The rows are grouped in 4 ways, from coarse to fine. Each group lies inside one group of the grouping before and may be the whole of it. The rows also spread widely along 16 directions, which tell nothing about the answers.
(in the rows, 128 means zero)
Some rows, each with its group in each grouping after it:
[145 115 129 120 164 170 130 145 110 112 101 145 150 127 114 112 111 131
  81 177 113 102 112 128 108 126 137 151 155 121 156 122 116 151 117 108
 117 122 127 129 135 123 174 136 165 155 116 141  98 181]	J_546 Kige novov J_791
[152 103 125 122 169 103 123 113  79 119 132 126 128 102 138 112 162 129
 151  86 174 123 117 145 129 160 118 148 110 169 110  99 105 125  84 182
  57 116 118 102 199 161 177 106  99 139 142 105 127 131]	J_392 zuk zon J_780
[185 115  99  60 113 120 156 128  94 189  58 121 101 156 136 116  95 135
 100 111  80 119  93 109 158 127  99  78 147  69  94 198 172 117 147 135
 141 113 105  89  67 109 134 142  79 132 131 147 171 148]	J_392 zuk zon J_129
[160 117 144 167 147 124 147 149 149 126 142 123 145  92  91 163 164 172
 149 130 152 147 157 203 153 178 123 178 113 143 146 130 116 168  79 150
  88 102 131 144 174 169 177 119 176  75 130 118 134 121]	J_392 zuk patol J_764
[ 96 152 114 132  81 141 145 152 169 201 100 121 143 132  97 163  92 144
  99 172 138 190 153 153 157 103 150 116 124  82 132 163 163 137 191 118
 194 142 100  91  56  98 117 115 133 102 142 170 100  88]	J_546 Ros fege J_22
[120  98 146 160 164 137 123 104 109 148 148 204 133 183 106 135 116 148
 132 110 122 134 119  71  94 149 154 125 114 111 163 115 124  97 174 166
 135 110 161 105 109 118  68 155 127 134 134 158 117 119]	J_546 vopad muru J_781
[140 114 157 167 136 110 155 102 117 129 143 122 158 120  92 139 123 147
 204 107 157 122 133 143 107 147 126 136  90 137 105 100 137 133 121 139
 147 119 139  99 134 152 126 158 119  84 123 105 134 115]	J_392 nesas Bef J_536
[ 87 121 114 178 199 128 110 132 138 119 183 156 128 123 151 165 141 114
 142 158 160 132 125 109 121 105 150 119  85 162 124  98 129  92 147 133
  96 139 118 103 168 123 135 105 108 115 138 126  95 119]	J_392 zuk liga J_488
[135 115 134 122 121 102 148 105 114 116 140 103 130 121 126 131 103 104
 179 114 121 108 109  96 106 104 117 115  84 165  76  99 125 103 100 140
 152 145 115 107 111 134 116 176  85 100 138  96 177 118]	J_546 Kige novov J_617
[148 132 148 110 131 171 106 165 139 112 147 124 100 103 147 124 140 144
  49 115  82  96 113 145 143 101 111 173 131 148 145 143 108 109  81 115
 128 155 106 178 110 109 143 144 169 119 161 113 115 158]	J_546 Ros fav J_798
[135  87 101 123 118  96 155 155 103 190 144 156 132 133 135 167 135 168
 106 113 100 191 130  80 146 198  94 116 111 137 102 114 116  98 138 204
 100 113  92 113 159 167  84 170  92 112 156 141 164 118]	J_392 zuk patol J_503
[156 115  79 130 159 135 135 161 120 126 122 112 132 122 145 158 127 130
 110 164 130 151 153 119 169 168 127 140 146 163 129  98 104 125  99 180
  60  94 105 134 169 173 169 123 106 134 123 155 144 136]	J_546 Kige novov J_791
[121 133  86 135 106 114 160 150 127 179 109  68 154 133 163 150 136 161
 176 161 151 153 174 178 188 168 110 116 180 117  94 143 173 139 142 109
 116  98 146 166 172 175 143  94 114 134  73 132  89 121]	J_392 zuk patol J_764
[132  79  98  93 110 114 152 177 152 182  99 144 112 140 124 165 132 124
  85 187  71 160 111 116 137 126 107 129 137 109 111 193 153 153 134  81
 110 139 122 194 146 109 114 137 180 114 101 134 174 104]	J_546 Ros fav J_798
[121 127 167 148  59 134 164 113 120 131 169 145 156 126 116 120 109 169
 142  93 110 176 168 119 131 160 115 147 137 139 130 111 113 108 128 168
 172 120 134 128  99 173  71 155 112 152 151 121 102 122]	J_546 Kige novov J_617
[ 61 174  87 156 177 137  79 128 103 169 109 148 150 148 125 142 129 126
  61 157 129 124 115 118 105 109 177 144  93 152 218  73  78 125 174 188
 124 132 134 100 119  86 165 150 141 101 152 180  98 134]	J_546 Ros fege J_22
[125 128 109 100 134 123 133 107  81 104  78  71 166 124 137  81 109  82
 220 121 196  78  97 147 108 112 134 142  99 169  72  41  92 159  94 122
 107 123 146 121 174 112 178 154 127  88  94  95 143  95]	J_546 Ros fav J_798
[155 154 132  93  88 171 116  86  77 100 105 150 129 182 155  75  76 123
 147  80  75 103 148  87 148 148 148 138 177 112 176  94  78 127 113 170
 102 103 176 168  81 143  83 141 140 130  96 132 140 134]	J_392 zuk zon J_780
[129  93 139 108 130 148 118 132 127 161 129 169 109 173 141 126 116 138
 109 111 125 136 132  90 135 124 142 130 150  88 133 151 148  98 160 119
 132 141 149 143 118 101  68 101 140 150 112 143  96  96]	J_546 Kige novov J_791
[ 95 127 121 154 108 112 141 114 132 156 129 120 118 170 147 151 121 119
 185 143 130 139 150 101 116 113 128  98 134 120 110 125 170 100 181 103
 152 126 177 154 129 129  64 116  96 141  76 125  97  86]	J_392 zuk patol J_503
[136 157 121 126  94 138 145 113 145 124  98  72 130 144 136 118 105 103
 209 111 159 102 132 171 158  88 134 125 111 126  94 122 141 137 126 101
 157 113 162 142  88 104 139 133 120  76 102 117 137  70]	J_546 Ros fav J_798
[107  84 131 126 173 132 106 142 138 121 144 195  97 128 111 144 140  89
  70 171 111 139  91  88  80  80 142 143  96 141 147 151 122 125 137 102
  96 165 118 142 150  82 120 110 165 147 139 127 129 111]	J_546 Ros fav J_798
[114 146 131 178 113 134 124 142 176 143 117 142  73 154 105 182 138 107
 100 142 114 160 145 114 112  85 137 131  86 141 169 134 134 104 179 151
 154 120 161 139  80  95  92 127 106 124 137 162 122  56]	J_546 Ros fege J_22
[104  88 154 137 154  62 121  97 130 155 147 142  69 108 118 145 183 104
 144 109 163 139 105 146  88  74 120 112  91 133  93 200 195 102 144  89
 126 176 134 114 163 103 126  47  85 178 128  86  99  89]	J_392 zuk liga J_488
[135  43 142  94 142  95 151 143 117 149 154 199 133  98 109 133 154 134
 120 121 124 172  91 124 119 155 105 147  97 125  88 169 119 156  91 117
  66 155  92 135 201 130 125 114 180 111 144  87 169 110]	J_392 zuk liga J_488
[103 154 118 130 109  93 131  72  85 165 143 152 111 168 166 106 134 140
 135  65  82 130 124 118 145 120 125  95 133 117 162 176 141  89 162 163
 139 110 169 129  85 127 100 118  72 156 139 130 122 134]	J_392 zuk liga J_488
[ 80 142  66  81 126  75 138 107  92 171  92 112 161 155 185  94 139 103
 152 123  82  79  75 154 147  89 120 111 114 136 130 172 116 164 119  88
 109 123 177 192 146  83 179 158 165  83  98 104 187 128]	J_546 Kige novov J_617
[102 113 109 112 110  43 149 114  93 173 143 116 112  83 136 141 164 124
 121  99 125 170 102 132 120 122  83 107  77 173  83 152 137 105 116 171
 116 151  87  96 160 145 145 126  52 148 174  94 158 117]	J_392 zuk patol J_764
[134 122 132 140 129 168 162 138 146  96 130 142 167 135 113 130  76 114
 162 181 122 124 125 111 121 109 139 125 118 123 110 105 122 144 127  95
 149 117 127 118 100 126 131 164 153 100 116 128 135 133]	J_546 Kige novov J_791
[159 102 169 131 149 141 138 100 118  67 195 163 133  94 113 110 103 124
 137 109 105 114 116 107 118 113 132 144 111 157 115 132 114 107  64 138
 125 149  90 100 102 157 130 143 123 131 172  93 153 171]	J_546 Kige novov J_617
[ 94 180 114 125  87 131 139 100 117  98 137 129 120 119 155 109  98  93
 118 146  72 132 126 120 134  64 120 100 127 148 148 148 120 119 132 117
 147 135 129 141  68 123 136 124  92 159 140 112 127 149]	J_392 zuk patol J_764
[137 164  92 131 172 164  77 108  90  99 106 107 111 141 141 122  94 101
 100 141 166 127 168  98 147 129 182 139 161 156 184  52  89  99 126 216
  77 118 115  84 117 147 161  73  66 177 124 176  85 133]	J_546 Kige novov J_791

New rows. What belongs after each?
[ 78 134  97 166 205 152 123 163 128 128 159 127 149 119 189 137 148 120
 120 166 161  88  93 135 128  71 111 105  94 154  95 108 152  89 167  78
 128 130 119 111 174  91 178 131 106 134 139 124  50 153]	J_392 nesas Bef J_536
[114  81 139 111 160 124 128 139 124 162 127 194 127 132 111 130 134 124
 116 118 151 145  82 113 109 115 131 127  77 101 108 143 127 135 150 118
 112 152 112  91 152  74 120 119 156  97 147 119 130  90]	J_392 zuk liga J_488
[133 149 145 159 117 159 149 112 125 154 141 134 137 186 149 133  92 166
 170 104  91 100 138 104 142 131 129  97 140  89 126 127 162  81 176 122
 195 100 169 124  56 127  66 174 100 101 113 142 102 141]	J_392 zuk liga J_488
[176 130 138 147 151 139 104 173 142 168  97 102  79 142 107 194 153 170
  68 110  82 102 133 124 124 166 118 167 101 140 168  91 104 111 108 188
 122 126 135 160 121 122 119 183 144  53 129 146 160 118]	J_392 zuk liga J_488
[ 69 136 107 123 113 107 104 129 131 195 116  86 141 154 135 168  94 126
 135 172 123 130 151  88 110 109 162 120 130 127 120  90 149 105 165 117
 179 184 130 143 114 109  73 142 129  95  87 133 114  99]	J_546 Kige novov J_617
[131 124 119 147 147 112 132  94 109 124 119 140 103 160 116 142 108  99
 153 126 116 123 114  71  94 110 137 100 100 150 129 109 128  95 151 169
 134 113 144  98  93 125 105 154  62 143 129 142 158 113]	J_546 vopad muru J_781
[130 147 126 143 140 153 147 115 128 102  97  80 172 133 120 114  95 110
 195 195 127  63 127 166 112 100 152 139 155 133 123 118 149 170 108  50
 152 116 166 165 119 136 178 150 175 102  63 114 117 166]	J_546 Ros fege J_22
[165 133 120 159 141 145 124 153 182 104 106 167  45 129  91 177 150  98
  54 143 109 178 142 134 142  97 130 141  97 142 193 174 114 130 136 175
  81  98 132 132  88 105 154  84 106 153 160 171 153  71]	J_546 vopad muru J_781
[153  70 154 133 162 150 166 126 138 111 195 190 144 121 135 112 121 138
 170 113 149 133 102 130 151 118 121 120 118 110  68 188 167 104 117  85
 122 117 105  99 132 135 120 116 137 132 159 112 119 138]	J_546 Ros fege J_22
[ 90 142 126 114  43  99 166 142 117 195 110  87 155 121 161 121 147 161
 153  92 130 154 133 166 146 138  76 126 115 135  80 122 136 128 148 125
 172 128 147 157 147 130 108 159 116 113 126  98 102  92]	J_392 zuk zon J_780
[146 118 119  95  92 179 147 196 159 134 128 145 119 124 178 128 137 149
  84 122 102 150 134 152 197 133  87 149 145 114 107 155 114 134 113 101
  94 115 122 194 147 114 125 119 180 110 133 121 113 102]	J_392 zuk zon J_780
[153 144 142 138 109 160 118 157 148 105  52  95  74 130  84 162 103  81
  96 161 125 123 129  95  76  80 120 141  84 149 138  59 106 133 143 143
 149 145 131 127  94  86 121 151 105 118 110 138 129  68]	J_392 nesas Bef J_536
[ 84 125 116 147 131 107 143 108 125 145 133 150 150 119 116 127 132 119
 127 171 155 172 144 151 119 107 148 121 143 124 146 170 157 144 162 110
 127 129 137 110 140 135 156  66 118 194 120 138  75 128]	J_546 Kige novov J_791
[171 115 125 108 168  96 125 107  70 170  36  80 126 131  87 107 153 138
 128 106 172  80 100 175  97 146 133 149 131 120 141 128 141 159 115 155
 122 112 152  89 152 119 213 122 111 141 106 136 122 144]	J_546 Kige novov J_791
[128 119 116  99 144 122 136 148 114 125 126 111 138 103 155 111 148 127
 122 109 116  83  76 155 134 110  95 145  90 166  92 122  99 136  75 113
 109 133 117 157 159 103 180 177 153  85 148  91 164 141]	J_546 vopad muru J_781
[123 101 163 117 104  99 109 112 120 164 164 151  81 135 128 154 131 139
 108  84  86 142 129  72 102 120 119 127 106 132 116 140 143  70 129 154
 151 183 116 137 106 128  39 135 105 126 146 100 140 106]	J_392 zuk zon J_780
[125 149 141 162 125 121 141  84 116 148 160 111 127 160 147 138 103 153
 186 110 104 105 148 116 139 120 137  92 144 111 118 148 184  75 156 122
 184 120 153 113  68 153  86 136  70 129 115 124 104 153]	J_392 zuk liga J_488
[127 160 152 147 122 123 136 121 123 115 138  56 124  84 128 136 122 132
 146 138 125  84 124 157 107  87 105 124 110 163  91 108 159 100 102 105
 190 158 106 111 101 142 157 153  81 125 138  88  98 172]	J_392 zuk patol J_764
[123  96 129 102 112  98 134 117 101 157 157 149 135 109 132 130 126 148
 112 119  92 160 135 116 142 150 116 135 142 128 121 163 134 126 101 135
 103 157  95 151 148 159 109 114 140 138 132 103 143 143]	J_392 nesas Bef J_536
[159  93 125 124 138 105 144 137 136 143 149  87 115 108 139 160 134 136
 197 116 170 135 145 143 165 149 113 124 119 139  49 127 164 106  94 128
 102 136 102 125 168 161 121 104  98  92 114  98 144  94]	J_392 zuk patol J_764
[155  93 117 111 130  87 136  94  97 169 119 139 107 154 109 157  99 134
 138 161  63 146 146  77 119 163 145 103 176 102 135 178 170 121 126 138
 109 139 124 142 111 178  85 110 108 151  81 131 174 158]	J_392 zuk liga J_488
[ 94 111 125 139 159  93 119 123 119 158 138 151 131 104 116 141 160 122
 119 119 161 146 107 149 113 105 127 136  71 141 128 137 128 136 137 134
 107 152 114 105 167  99 158 105 132 111 149 113 116  98]	J_392 nesas Bef J_536
[123 164 140 118 121 166 100 110  97 111 107  79 123 150 161 101  90 114
 156 103 130  58 129 106 116  89 136 130 135 137 119  56 122  95 127 118
 164 152 150 144  97 103 106 149 109 114  94 109  86 127]	J_392 nesas Bef J_536
[136  99 165 120  90 107 147 105 115 134  98 137 111 135 105 108 143 111
 186  82 173 143 121 136  91 121 113 137  99 124  93 120 135 140 137 125
 130 134 170 127 153 115  98 108 120 141 106  94 115  54]	J_392 zuk zon J_780
[ 90 114 130 149 140 126 112 168 155 129 152 140 110 102 136 167 162 117
  98 158 136 148 127 129 108 104 117 155  88 167 126 100 111 123 124 115
 101 163 122 166 187 110 122 118 158 112 129 105 104  91]	J_392 zuk patol J_503
[134 101 160 133 118  73 142  88 124 130 117 131  91  95  67 144 140 100
 144 150 130 156 124 140  72  96 126 123 113 131 120 186 175 145 120 106
 137 166 123 108 124 139 135  75 101 175 118  94 136 116]	J_392 zuk patol J_764
[ 88 139 134 146 115 110 130 113 159 108 140 141 110 121 108 148 120  73
 130 173  86 124 104 118  82  41 137 126  75 158 140 155 130 137 130  78
 154 163 144 161  90  86 123 143 150 107 129 103 163 101]	J_546 Ros fav J_798
[168  92 106 113 160 168 144 171 118 106 117 128 131 120 155 118 130 124
 126 133 184 142 132 132 167 154 114 146 144 144  87  95 113 123 108 148
  63  93 108 114 190 146 167  98 110 161 128 141  95 113]	J_546 Kige novov J_791
[105 115 103 118 144  72 133  93  73 196 126  91 148 146 156 119 136 143
 185  77 180 119 118 122 132 143 127 102 112 139  77 106 156  83 151 169
 145 128 134  79 153 137 125 134  49 131 129 123 113 113]	J_546 Kige novov J_791
[125  98 132 144 131 126 164 124 147 115 166 194 151 109  91 152  97 122
 137 187 103 185 132 112 126 126 136 115 116 115 125 171 140 151 127 109
 112 133  95 106 116 151 121 115 150 124 141 122 153 138]	J_392 zuk patol J_764
[106 129 115 105  78 131 162 132 145 146 123 132 157 152 161 115 109 127
 187 136 102 130 128 154 168 112 115 118 138  95 102 166 141 162 131  57
 132 122 169 200 126 109 105 134 188  74  81  99 145  92]	J_392 zuk patol J_503
